The groups are shells around one centre, one inside the other: the same stretched ball of 4 dimensions in 9 sizes.
In the rows, 128 means zero.
Known rows, each followed by its group:
[163 116  98 154 144 116 189 151 178 125 104 135 144 187] | K925
[156 121 110 148 155 104 169 143 169  94 116 128 145 196] | K530
[ 97 144  84 138 132 132 153 163 200 142  78 127 144 131] | K530
[153 121 113 144 141 114 168 137 174 110 110 119 125 192] | K669
[167 114  87 142 155 109 184 160 185 124 104 145 130 188] | K772
[109 141 141 174  86 152 167 111 168 137  90  76 154 156] | K866
[ 87 149 113 163 105 147 157 139 184 141  79  99 167 130] | K866
[109 139  93 152 117 141 170 154 194 154  77 119 147 137] | K252
[101 144 109 144 135 123 144 144 181 109  96 113 152 152] | K252
[104 142 143 183  77 160 173 109 166 145  85  72 167 149] | K728
[116 136  79 123 153 116 150 168 200 126  90 139 124 151] | K772
[162 117 109 155 138 118 184 141 173 120 107 124 138 191] | K669
[102 143 132 181  89 153 172 122 170 141  85  85 177 144] | K390
[ 77 153 123 161  86 159 151 127 185 152  74  82 151 124] | K530
[121 133  94 156 116 141 180 153 192 158  79 121 148 144] | K748
[112 138 119 152 105 143 160 129 182 140  88  95 132 153] | K925
[130 132 134 165 124 124 163 122 161 101 109  99 161 181] | K772
[136 128 131 173  95 146 185 119 169 144  93  91 147 169] | K925
[116 139 137 167 112 133 159 119 163 109 103  91 163 169] | K252
[152 122 131 166 123 124 178 122 161 110 111 103 150 193] | K728
[127 132  85 129 149 117 157 162 195 127  93 135 124 159] | K390
[129 132 122 146 127 123 155 129 174 111 104 104 130 176] | K669
[ 82 151  91 134 130 132 139 158 198 132  80 118 143 127] | K748
[130 132 110 134 148 110 148 141 178  98 109 119 128 179] | K390
[162 118 114 150 145 110 174 137 169 104 114 122 135 199] | K866
[144 125 113 139 140 115 159 136 176 109 109 116 120 186] | K530
[101 142 114 155  98 150 161 133 187 152  79  95 137 140] | K772
[139 127  90 147 152 114 172 161 184 118  99 139 154 169] | K925
[171 114 128 158 136 113 180 124 160 102 120 112 136 210] | K748
[138 127 106 142 131 124 166 141 183 128  98 117 123 173] | K252
[117 136  86 135 141 123 158 161 195 133  88 132 134 150] | K866
[ 94 147 144 179  84 154 161 110 165 132  88  73 172 146] | K390
[ 94 146 129 169  83 159 164 121 178 152  78  80 153 137] | K728
[117 137 133 158 106 138 158 118 170 123  98  88 138 167] | K728
[151 123 110 141 161  99 159 143 169  85 119 129 139 197] | K748
[117 136 111 156 107 143 170 137 184 148  85 104 140 151] | K669

New rows. What belongs after each?
[ 94 147 107 137 125 131 139 143 189 123  88 107 134 143] | K530
[116 137 123 174 110 139 173 131 170 128  92 101 175 156] | K925
[102 143 104 152 132 127 154 149 183 119  90 117 165 146] | K772
[118 135  79 133 148 119 159 168 198 132  87 139 136 149] | K390
[ 66 159 132 175  73 168 154 120 179 154  70  72 172 116] | K925
[161 118 119 153 133 118 178 131 169 115 111 115 130 196] | K390
[122 136 140 158 114 129 154 114 162 104 108  88 144 178] | K925
[ 76 154 128 178  75 167 164 124 180 159  70  78 174 119] | K530
[146 123  74 129 167 105 168 173 195 121  99 154 130 171] | K925
[ 81 153 125 160 102 145 145 128 178 128  84  88 161 135] | K728
[105 143 151 178  91 146 159 105 158 117  98  72 169 161] | K748
[130 130  86 128 147 117 158 159 195 128  94 134 118 163] | K772
[133 129 123 167 100 144 181 125 175 145  91  97 142 165] | K530
[140 127 124 154 119 129 169 126 172 123 102 102 131 180] | K728
[125 132  81 132 148 118 161 166 196 131  90 138 132 155] | K728
[101 143 108 164 111 143 167 144 184 142  81 108 169 138] | K728
[101 145 153 180  81 154 161 102 160 127  93  66 164 156] | K925
[152 121 118 151 125 125 175 130 174 125 104 110 124 187] | K748
[ 75 155 122 162  90 156 150 129 184 147  75  84 157 123] | K728
[147 125  95 129 167  98 155 155 181  94 113 138 127 188] | K390
[140 128 117 149 143 113 161 136 169  98 112 116 145 186] | K866
[160 118  94 140 155 108 176 155 181 115 107 139 130 189] | K866
[ 85 151 133 169  98 147 151 122 171 125  87  83 172 140] | K925
[158 120  99 133 165  98 163 152 177  95 116 138 126 196] | K728
[141 126 131 182 102 142 191 122 164 135  97  97 168 174] | K748
[171 114 110 138 165  95 168 142 168  86 124 133 127 212] | K748
[ 85 150 102 142 120 137 143 147 192 133  81 108 145 131] | K728
[153 122 105 147 153 108 170 147 174 103 111 131 143 189] | K866
[127 134 135 160 117 129 160 118 164 108 106  93 147 178] | K866
[118 135 110 173  97 152 186 138 183 161  78 104 162 144] | K748
[113 139 118 144 122 130 150 132 180 120  96 102 130 161] | K728
[ 81 151 124 181  77 166 170 128 181 163  69  83 179 120] | K748
[122 134 122 168  96 149 179 127 177 150  86  95 148 155] | K728
[148 122  98 143 136 122 176 149 185 133  97 127 124 175] | K925
[113 138 113 170 109 143 175 139 178 141  85 106 170 148] | K728
[167 114 100 151 140 118 189 147 179 130 103 131 131 189] | K748
[105 143 129 151 112 135 147 123 174 116  97  91 139 159] | K390
[118 137 141 164 108 134 157 113 162 109 104  85 151 173] | K390
[107 141  87 140 146 120 153 164 192 122  89 133 154 145] | K772
[131 131 132 175 109 136 177 122 164 122 100  96 167 172] | K728
[ 89 149 150 184  73 162 163 105 164 139  85  64 172 142] | K530
[125 134  93 135 159 107 152 159 184 102 103 135 144 167] | K530
[103 142 124 173  87 157 173 126 178 155  79  88 159 140] | K866
[145 126 134 160 122 124 169 119 162 107 111  98 141 191] | K728
[ 92 147 143 176  74 162 162 108 170 146  82  68 156 141] | K530
[124 134 135 172  92 148 175 116 169 140  92  85 148 164] | K728
[102 144 118 154 124 129 150 136 176 113  95 104 159 153] | K728
[101 143 146 187  74 162 174 108 165 145  84  70 173 147] | K252
[105 142 118 176 102 147 174 135 176 141  83 100 179 142] | K748
